The rows of a group lie close to one hidden flat surface of 5 dimensions, which passes through zero. Surfaces can cross.
(in the rows, 128 means zero)
Known rows, each followed by its group:
[135 122 127 188 171 189 118 129 154  99]  (4)
[120 155 133 139 164 166  93 115 176 140]  (4)
[ 97 186  82 129 104 128 108 143 109  90]  (1)
[113 144 116 115  89 103 126 126 125 115]  (1)
[152 151 151 158 141 120  84  77 155 148]  (1)
[131 171 165 132  95 104  82 123 108 141]  (0)
[132 117 117 107  70 127 130 163 147 146]  (0)
[138 155 142 128 133 109 100  91 103 164]  (0)
[164 152 154 142 123  76  92  99  91 154]  (0)
[130 175 170 164 184 138  76  65  83 161]  (3)
[126 116 130 132  75 148 136 180 167  92]  (3)
[105 121 150 101 102 105 146 144  97 117]  (3)
[113 162 162 106 149 117  99 164  92 139]  (2)
[111  87  79  84 141 127 187 129 132 143]  (3)
[127 151 138 164 129 144  91  92 121 147]  (4)
[ 62 159  79 108  87 138 130 136 116 104]  (1)
[179  87 111 163 154 112 141 142 143 102]  (0)
[132 135 170 111 115  58 132  94  72 128]  (4)
[101 124 148 137  93 176 129 168 144 104]  (3)
[103 118  89 108 129 196 142 140 174 157]  (0)
[148 128  82  93 171 134 140 162 146 150]  (4)
[135 178 103 150  93 127  91 140 168  87]  (1)
[ 91 131 200 137  84 196 127 161 130 114]  (2)
[137 151 120 181 175 157  93  60 138 144]  (2)
[128  99  86 140 112 149 155 121 171 111]  (2)
[150 134 157 126 118  81 118  92 114 146]  (1)
[116 123 160 138 104 112 129 115 119 109]  (4)
[111 148  85 160 181 186  99 131 177 118]  (2)
[107 108 125  92 106 105 160 159 121 111]  (3)
[ 85 117 146  96  74 120 155 160 112 103]  (2)

New rows. What belongs after each?
[154 138 128 172 167 136 108  93  93 140]  (4)
[151  95 146 112  74  82 171 101 103 133]  (2)
[156  98  70 130 131 143 160 167 105 128]  (4)
[107 128 121 119  77 136 125 136 138 135]  (4)
[120 100  97 116 129 166 163 119 142 151]  (3)
[128  88 110 142  63 121 164 153  83 105]  (4)
[120 126 160 150 101 141 132  81 114 129]  (2)
[161 105  90 114 109 136 133 127 151 182]  (0)
[105  81 109  96 119 152 185 192 115 110]  (1)
[126 139 138 143 139 128 104  86 140 152]  (1)
[ 70 175 111 117 161 128  92 143 108 116]  (2)
[165 131 131 133 148 103 120 103 114 152]  (2)
[109 131 132 111 148 104 131 142 118 111]  (3)
[ 95 122 123 121 106 135 126 103 157 143]  (1)
[ 78 108 103 109 108 157 154 141 144 127]  (1)
[118  99 110 128  70  86 172  62 112 113]  (2)
[117 136 133 102 102 114 130 122 112 151]  (0)
[ 80 151  80 132 137  93 122  66 106 113]  (2)
[144 153 110 138 200 168  98 122 166 149]  (4)
[143 111 122 102 101  95 159  87  87 168]  (3)
[ 48 149 132 151 114 193 114 130 145  93]  (2)
[178  75  86 105 109  93 165 131 129 170]  (0)
[104 130 163 114 102 118 133 139  92 121]  (3)
[ 61 114 121 109 149 169 174 149 139  74]  (0)
[104  91  76 100 122 185 172 157 176 141]  (0)
[ 88 165 195 146 127 140  81  85 178 118]  (4)
[160 125 130 163 152 160 118 102 152 141]  (2)
[104 110 142 102  87  96 165 170 116  72]  (0)
[123 139 117 155 171 176 105 136 166 117]  (3)
[146  99  88  97 108  71 162 134 124 122]  (2)
[120 157 121 135 179 156  89 158 141 131]  (2)
[136  92 120  83 117  82 184 170 102 104]  (4)
[130 107 105 108 100  90 158 124 124 119]  (2)
[104 140 134 129 105  87 132  70  89 126]  (2)
[ 82 100 101 105 134 175 176 154 157 104]  (0)
[128 145 144 136 155 122 112  98 103 145]  (3)
[115 160 184  87 193  92 112 106 171 125]  (4)
[128 164 132 104 141 110  97 101 136 170]  (4)
[123 133 100 109 143 157 127  97 136 190]  (0)
[158 146 103 108 154  98 118 111  89 173]  (4)
[ 73 132 147 132  95 168 133 138 136 104]  (2)
[151 108 108 149 164 140 135 119 138 125]  (0)
[ 87 145 179 119 115 114 117 174 107  82]  (3)
[ 80 134 137  95  85  79 144 118  80 113]  (2)
[165 106  57 116 126 127 157 161  82 154]  (4)
[144 161 151 131  67 118  76 147 137 151]  (0)
[132  83  94  97  64 116 174 176 159 105]  (3)
[135 106 188 106  88 158 145 204 134 125]  (2)
[ 83 157 200 137 105 136  99 171 103  85]  (3)
[190 165 141 154 169 108 104 143  83 109]  (1)
[119 154 131 135  98 106 101  90 151 133]  (1)
[106 147 157 168 147 154 108 156 147  59]  (0)
[163  79 107 163  92 141 170  63 163 124]  (2)
[135 192 118 146 120 101  84 101 107 116]  (1)
[ 66 131 135 112  86 132 142 136 112  99]  (2)
[135  91 138 122 159 147 154 146 116 140]  (1)
[113 131 162 120  95 120 131 130  95 126]  (3)
[132 113 153 129  83  81 140 177 121  67]  (0)
[118 142 152 181 157 160 105 156 155  59]  (0)
[ 96 115 150 159  81 177 147  87 142 108]  (2)
[219  95 160 133 131 136 143 147 150 160]  (2)
[118 117 103  95 146 137 150  91 116 179]  (0)
[162 121 125 154 138 169 120 172 188 100]  (1)
[148 122 105 114 118  99 143 131  83 148]  (4)
[167  87 145 112  98 141 160 181 152 128]  (2)
[171 148 154 164 172 128  94  98 131 147]  (1)
[ 97 145 146 133 169 146 111 135 121 116]  (3)
[103 113 149 131  67 120 138 132 125 108]  (4)
[134 105 123 136 118 164 132 157 192 114]  (1)
[151 133  65 152 179 122 115  94 154 135]  (2)
[115 126 116 138  67 138 123 126 119 140]  (4)
[191  86 150 134 150 140 156 192 145 106]  (1)
[ 57 159  90 112  95 125 122 100 102 127]  (1)
[146 140 146 147 117 115 104 135 129 121]  (0)
[181 113 117 151 108 112 110 143 145 144]  (0)
[183 124 146 176 136  93 103 141 128  94]  (0)
[112 152 132 164 149 187  87 114 184 134]  (4)
[111 174 190 134 103  83  92 126  86  98]  (0)
[140 127 137 164 108 117 120  99  76 131]  (4)
[ 95 130 183 142  80 209 134 103  82 165]  (3)
[134 128 107 112 162  87 132 118 125 126]  (3)
[149 138 132 142 123 114 111 132 140 117]  (3)
[100 128 145 151 127 152 131 176 155  52]  (0)
[170  90 100 120 100 107 149 149 139 145]  (0)
[ 86 174 131 106 164 110  89 157  96 126]  (2)
